The rows of a group lie close to one hidden flat surface of 11 dimensions, which may be shifted away from zero. Surfaces can cross.
Some rows, each with its group after it:
[ 12  13  -1  17 -12  15  10  13 -10 -25  11  17  12  -6  -8 -30 -26] -> (0)
[ -2  -8 -26  -4 -12  14  35  -1  -5 -29  20  12 -12   2  -2  10 -13] -> (4)
[ 12  21  10  21 -13  19  13 -22   8  -3  20  32 -18  13  15 -10 -22] -> (0)
[-22  26  11  -7  18   4  -5 -22  10  24 -20  -5   8 -12 -28 -27  18] -> (4)
[ 30  21   8  39  12 -13  14  21 -17  -8 -28  -2  25  14 -19  -2  16] -> (2)
[-14  -5   1  21 -14   8 -13  18 -10 -26   6  27  36  -3  46  15  17] -> (4)
[  6   8   5  43 -30   5   5  -9  15 -15  40  -9 -11  20  24  -9 -20] -> (3)
[ 19 -17   8  13 -10   2  21 -16  -5 -18   0   8  14  -8 -10   8  13] -> (1)
[ 29  -4 -14  -6 -17  -5  22  19 -19   3 -15  15 -23 -33 -17  10 -15] -> (1)
[  4  -6  14  23  -5  19 -15   5   3  -3   4  11  26  24  22  14  35] -> (3)
[  4   0  11 -32  -4 -28  -1  20  -4   7 -31   9 -17  13  -9 -11  -5] -> (3)
[  8  -9  12  -9 -21 -17  23  -7  16   1  -5  -3 -16  22 -11  10  21] -> (0)
[ -8  33 -25   0   1  20   3  -3 -11  -3 -15  38 -18   4  41  16  11] -> (1)
[ -1  11  -5 -44   3  12  16 -34  30   2  30  -5 -22   7 -19  -1  -6] -> (1)
[-13  11 -26   1   2   5  -5 -21 -12  -4   5  -1 -15 -42  14 -19 -31] -> (1)
[  2  41  -9  36   1   3  14  23   5  -6  21  -9  13  -3  -4   4 -12] -> (0)
[ 46  13  -2  23   0 -23  20  -8 -15  -6 -40  -4  18 -15  -7  16  39] -> (1)
[ -7  -5  -3 -59 -13   4  -6  -6  18   4  26   1 -24 -26  -7 -19 -35] -> (2)
[ 18 -22 -19  25  25  10 -18  -1  -6  -1  14 -31 -14  35   6  12  -9] -> (4)
[ 30   6   7  -4   9   5 -50  -6  21  20  15 -41   6  -3  10  -1   4] -> (3)
[-14   7 -14   0   4   9  16  28   0 -14  24  -8  20 -10 -20   5 -18] -> (3)
[ 21  -4 -11  -4 -42 -33  22  33 -10 -11 -13   9 -14 -18  14  27   6] -> (0)
[ -8  24 -36  -6   4 -42   3   9   4 -25  19 -42   4 -17  16  15 -26] -> (1)
[ 27  -9 -10  -7  -3  13 -27  42  -3  -4  12  -6   2  21  16  10  -7] -> (3)
[ -2 -15   1  22  20  17  -2   0  -8 -39  14   4  22  59   7 -21  -2] -> (4)
[-35 -20  11 -20 -17  -2  39 -10  28 -13  29   8  10   5 -18  21  16] -> (0)
[ 18 -28  -3  23  -8 -13  10 -20   5 -29  28 -24  14  11  23  29   4] -> (1)
[-12  -8  22 -32   8 -26  -5   5   9 -22   1  -5  37  23  -5  -3  15] -> (1)
[-12 -47 -10 -18  -6   4 -22   9 -11   2  -4  -6 -18  -2  10  -2  -1] -> (0)
[ 19 -27 -31   1   4  19  -4  -5 -18 -40  13  -8  13   5  18  12   8] -> (4)
[ -3   1  49  -4  12   7 -20  -9   6  47 -24  41  -7  11   4   1   7] -> (0)
[ 15  -5  -9   4 -27  26  11  26  20   4  25 -11 -24  37  -3  15  13] -> (4)
[  9  10  15   3  -3  14 -22 -17  -3  -4  -8  42 -11  36  53  -2  -1] -> (1)
[  0  -1 -46 -11  25  16  11 -19 -18   9  -7 -10  -8 -59 -17  23   7] -> (3)
[ 13   1 -34 -13 -14  -5   5  25  -7  -8   4 -13 -32  -1   5   7 -17] -> (0)
[ -6  -9  35   2  -9  15  14  21  20  37  22  23  -1  -1 -14  36  -5] -> (3)
[ 40   2  12  -6   5   5 -33 -11   5  -1  -8 -17   2  29  -7 -37   5] -> (2)
[ 46 -11  16  13  -4  31  -5 -13   1  15   6  12  28 -33  -7  23  30] -> (2)
[ -8   7   6  52  21  16  -7 -17 -20   3 -16  28  -8  22  21 -15 -15] -> (0)
[ 11   9  -5  14 -19  11   6  36  -3 -14  14  17  -1  16  15  -1 -15] -> (4)
[ -7  23  10  17  23   8  18  -3  -7   0 -16  16  41 -16 -27  -1  24] -> (2)
[ 15 -53  -1  18  14  41 -31 -29 -19  12  -4   5  -7  -1  14   7  11] -> (4)
[-32  -1  27   8 -16   4 -27  30  11  13   7  16  16  11  25  -1  12] -> (4)
[  6  -5  14 -35  11 -21   1 -32  -7  -6 -26  15  18 -31  -8  -6   4] -> (2)
[  6   6  30  -2   2   7 -10 -13   4   9  -8  12  -8  17 -21 -55 -15] -> (2)
[-14  40   0 -44  -4 -17  30 -26  27 -11   2  -2  11  -5 -15   9  30] -> (1)
[ -6 -22 -16  -3   9  22  -3  36 -24   2   7  12 -17  -8 -13 -14 -45] -> (4)
[-30  -2 -15   0   4  33  -7  18  14  18   6 -18   2  13  -8  17  52] -> (4)
[-21  28 -11  46  17  34  -3 -26   5   3  26   6  10  -5  19   7  -6] -> (0)
[ -1  17   3  -9  -2 -19  15  -5  -8 -22 -15  26   9   7  10  -2  -2] -> (2)
[ -3 -24 -25  16  -6  10   3  19 -11 -11  28   9 -26  15  36  38 -31] -> (4)
[ 32  -8 -29  13  -5  -4  19   8 -43 -33 -27  20 -15 -12  -6 -23 -27] -> (2)
[ 14 -14   9   0 -18  -9  11  34 -18  -9 -17  29   1   4   0  -1  -8] -> (1)
[-34  -7  17  16   5 -23   1  24  -4  -5 -15 -11  16  26 -16 -31  -4] -> (2)
[ -9  30   8 -24  18 -16 -23 -14   9  10 -16  -2   0  16   9 -15   7] -> (2)
[ -9  33 -28 -17  23  -9  -3  25   0  -8   2 -25  29 -18 -10  13  11] -> (3)
[ 16  20   9  -2   2 -18 -18   8  17   0  -1 -15  20  24  28  30  34] -> (2)
[ -4  -4  -6 -18 -13  25   7 -15  -8  -1  -4  49   1 -36  26  28  19] -> (0)
[ 15  28  -8 -21   9 -26   8   5   2  25 -27 -20 -27 -10 -25  -1  -6] -> (3)
[-20  10 -18  10   3  16  15  18  -6 -11  14  -2   1  -3 -16 -16 -14] -> (1)
[  4  12 -54 -16 -15  -9  16   3  -1 -25   9 -30 -15 -28   7  14   1] -> (2)
[  3  33  -9 -26  26 -14 -15 -21  -7  13 -39   2  -3 -16   5  -7  12] -> (3)
[ 17  41 -28   3  10  25 -13  24 -15  21 -23  27 -12 -19  28  31   9] -> (0)
[ 46  -6 -17  28   5   4  -6 -14   4 -10   8 -35  -4  31   9  21  13] -> (4)
[ 26   8  24  13 -16  -2  -8  12  17  21   6 -18 -20  17 -22 -28 -19] -> (1)
[ 14  37  13  21  -3   4  -2  -5  12  10  -5  -2  -6  28  -1 -17  13] -> (2)
[ 34  37  13  19 -27  19  17 -33  18   8  18  27 -23   3  17  -2  -9] -> (0)
[ 28  30 -21  -1  32  46 -10 -17 -19 -11  -7  29  23 -16   6  -1   4] -> (3)
[ 27   9  43   7  -8  -6   1  20  19  28   4  -2  -6  30 -30 -16  -8] -> (3)
[ 29   3  -9  -8  17  27 -41   2   5  32  24 -16 -15 -22  12  18 -22] -> (3)

New rows. What belongs after each?
[ 13   2  27 -13 -32   1  15  -8  15   8   6  36  -7 -10  12  13   4] -> (0)
[  8 -12 -17  20   9 -12   1 -12  -7 -32  20  -4  -5  22  37  23 -30] -> (4)
[ 16  -4  24 -11  -8   6 -40   7  32  34  34 -10  -3  -6  27  29 -10] -> (3)
[-22 -30   9  15   7  -7 -12 -24   1  41 -23 -16 -27  -6  -8   2  14] -> (3)
[-14 -13   9   0  -2  13  38   1 -10   7  -7  42 -14  -8 -24   8 -12] -> (3)
[ 31 -49  19   6 -32   8  -5  22   5  14   6  -3 -22  28  -4   9   9] -> (3)
[ 16 -37  -2  -8 -39  -5   5  -9  -7 -30   5  19 -14  -9  29   1  -9] -> (2)
[-34  34  -4  41  10  18  14  15   6  11   7  14 -19  51  14   7  -8] -> (4)
[  0  26  35  -5   5 -12  -7 -18  27  15   9  -9  27  -8 -16 -12   6] -> (3)
[ -1   0  19  22 -22 -19   2  -3  -2   8   8  16  -3 -39  23   8 -32] -> (0)
[ -2 -39   3 -29   7  19  -4 -18 -15  -8 -16  49   0   7  23  31  25] -> (1)
[-17 -40  21 -19 -13   4 -14   8   4 -16  23   6  17  -2   4 -15 -15] -> (3)
[ 19  22   3  21 -13  -4  33 -13   3  42 -14  11 -71   5 -22   0 -28] -> (3)
[ 45  46  12  43   8  14  -2  -7  18  18   7 -25   1  21 -21 -11   7] -> (3)
[-48   8 -11 -37   9 -15   1  23  14  -2  17  -9  17 -20   0  24  -7] -> (2)
[-24  17  20  11   9  13   5  20   1   8  11  31  36 -23  -3   5  -9] -> (0)
[  7  -3  20   6   9  30  -4  38  13  35  28   6   7   5 -21  25 -15] -> (3)
[-16   4  13   8   5  21  -1  19  10   0  25  -2  25   4 -18 -13  -5] -> (0)
[ -2  -2 -16  30  -3  19  13  -9 -20 -17 -12  -1  10  -4 -11 -25  19] -> (2)
[-12  -9   7  30  -9  10   5  11  -2   0  23  23 -22  31  28  15 -30] -> (4)
[ -7 -14 -27 -34  24 -20  -6  18 -18 -26 -11 -20  27 -14  -5   5   1] -> (2)
[  2  23 -28   5   8   0  34  33  -3  -5   0 -12  16  -8 -26  33  19] -> (3)
[-25 -28  20   9  -4 -18  -9 -32   3  21 -31  -7 -11   5   4  -3  34] -> (3)
[ -1  -9 -38   8 -20  10  -7   6  -7 -33  14 -12 -11  20  30  -6   5] -> (2)
[  2  -2  19  13 -18   0  -8 -14  27  -1  40 -22  -4  26   3 -30 -24] -> (1)
[-11  -9  30  -1   2 -12 -32 -16  12  52   1   3 -10 -46  16  15 -22] -> (0)
[  5  52  -5  -8   2  -6  -6  -6  15 -18  13   4  35  -6  34  16  14] -> (3)
[ 20  43  12  23  21   3 -21  33  13  16   8 -21   2  41 -17 -20 -14] -> (3)
[ -3  41  -9  20   4  13  -6  16  16  20  23  -7   5 -12  14  31   3] -> (0)
[-14  -9  12  -9  -2   3  11  22   7  10  23   3  -5  -6 -19   0 -32] -> (3)
[-38  12  32  21   8 -28   8 -14  31  45  16  -7 -18  14   7  41 -14] -> (0)
[  6  16 -23  39   0  12  -6  27 -22  24 -24 -15 -10 -36 -16 -16  -1] -> (1)
[ 32  21 -23  15   0   2 -14 -20   9   8  10 -40 -13 -16   8   4   0] -> (3)
[-22   0   6   7   1   3 -15 -13   9  32  22  11 -25 -22  32  21 -39] -> (0)
[ 11 -18  -5  -8  28  12  -6 -12 -10 -16   8  -9   2  21 -21 -25 -27] -> (1)
[-14   0  19   9  -7  30   3  10   9  55  -3  11 -30  -8 -31 -10   0] -> (4)
[ 27  26 -17  18  -1  40  25   5 -12 -15 -10  11   8   7 -24 -15  28] -> (4)
[-23   1  26  -4  17   8 -19  26   6  23   3   2  31 -18 -20  -5  -1] -> (0)
[-14  26   2   5  -7  17  -4  60  11  12  24  21  17   6  15  28  -1] -> (0)
[ -2 -12   1  -9 -16 -17   0  14  16 -28  37  -2  -1  33  31  22 -20] -> (1)
[-22  35 -20  21  23  -5  40 -26   1 -11   3  -6  -2  12 -16   5  -7] -> (4)
[-45  -3  25  13   1 -16 -16  -6  19  22  12  -8  -8  10  13  -7 -15] -> (3)
[-31 -12 -10  28  10   0   4  12 -11  -1  20  13 -16  14  28  24 -43] -> (4)
[-13  -2   6 -11  -9  21 -12  54   8  -3  28   5  34 -13  -4   6   1] -> (0)
[ 16  24 -42 -27  31  -5  27 -34  -5 -25  -4 -15  -1 -13 -18  14  -1] -> (1)
[-26  -5   3  24  -8 -12 -15 -10   2  40 -21 -24 -45  -1  -1 -19  -4] -> (2)
[-21  19   4  21  -1   2  14 -13   1  29 -10  26 -43   5  13  11 -18] -> (3)
[  1 -45 -20 -29 -10  16   3 -29 -24 -14 -11  22 -17 -41   4  -4  -9] -> (3)
[ 24  33 -15  31  -7  16  -6 -12   2 -15  10   8 -12  20  35  -5  -8] -> (3)
[ 20  -9   9  37  13   3   9  -5  -2  10  14 -12 -20  28 -19  -4 -32] -> (4)
[-23 -18  14   2  -7 -28   3   8   5  18 -19 -19 -12  13 -21  -5  12] -> (3)
[-28 -38  -6  25 -20  11   8 -19 -10 -28  12   9  31 -33  23  13  24] -> (0)
[-18 -21   3   9  16 -10 -16  -4 -36 -22 -28   7  41 -32   0 -33  -5] -> (1)
[  7  17 -22 -13  -5  -3  -3 -15 -14   1 -11  21 -33 -36  20 -13 -39] -> (1)
[-35 -31 -19 -16   6  18  10 -26   9 -10  24 -22  -5   7 -11   7  14] -> (0)
[ 17 -11 -13 -13 -21 -15  31 -13   1 -18  -1 -22 -12 -27 -32 -16  -8] -> (3)
[-22 -29  12  21 -22 -17  11  23  13   2  14 -26   3  19 -14  13  12] -> (3)
[-61  14   6   6   5  15  33 -29  28   9  35  21   9   3  12  52  15] -> (0)
[ 11  12 -16  -1 -14 -14  -3   0  17 -35  30 -43  36 -12  14  11  22] -> (3)
[-10  -3  31 -19 -14  -3  12  20   5  10  -2  41   2   1  -4   3 -12] -> (0)
[  1  -6 -17 -19   8  11   1 -27  -1  11  -8  -5 -28  -2  -3   0   4] -> (0)
[ 19   3 -25  -1 -14  40   2   8  -6 -25  19   9   5   1   5  -8  11] -> (0)
[ 17  33  -1  11   5  -5   3  -4   3  13 -27   6   3  11  14  30  45] -> (3)
[ 24  27  10   0 -10  -4 -19 -36  18  -8   4  -2  16  -5  30  -5  19] -> (3)
[-12 -13 -15 -44   3  -1  22 -48   9 -14  11 -11  -2 -35 -26  -2   7] -> (4)
[ 25  -6 -20   2  21  36 -10   6  -5  38   9  -9 -17 -27 -21  29  -7] -> (3)
[ 47  15  -2  -1  14  34  -1  -9   9  33  21 -10 -11 -30 -33   8 -16] -> (3)
[  2 -37  46 -23 -30 -16   9 -13   3   5 -16  35   7 -26  -8  -8   8] -> (0)
[ 12  29  20  -4  20   9 -26  27   2  23 -17  27   9  37  13   8  10] -> (3)
[ -4   6  13  -9  19  22  -2 -27   7  11   6   4  -2   0 -26 -25  -5] -> (0)
[  4  30   3  15  -6 -20  -9  -7  -3   2 -16  -8   5 -26   4 -33 -10] -> (1)
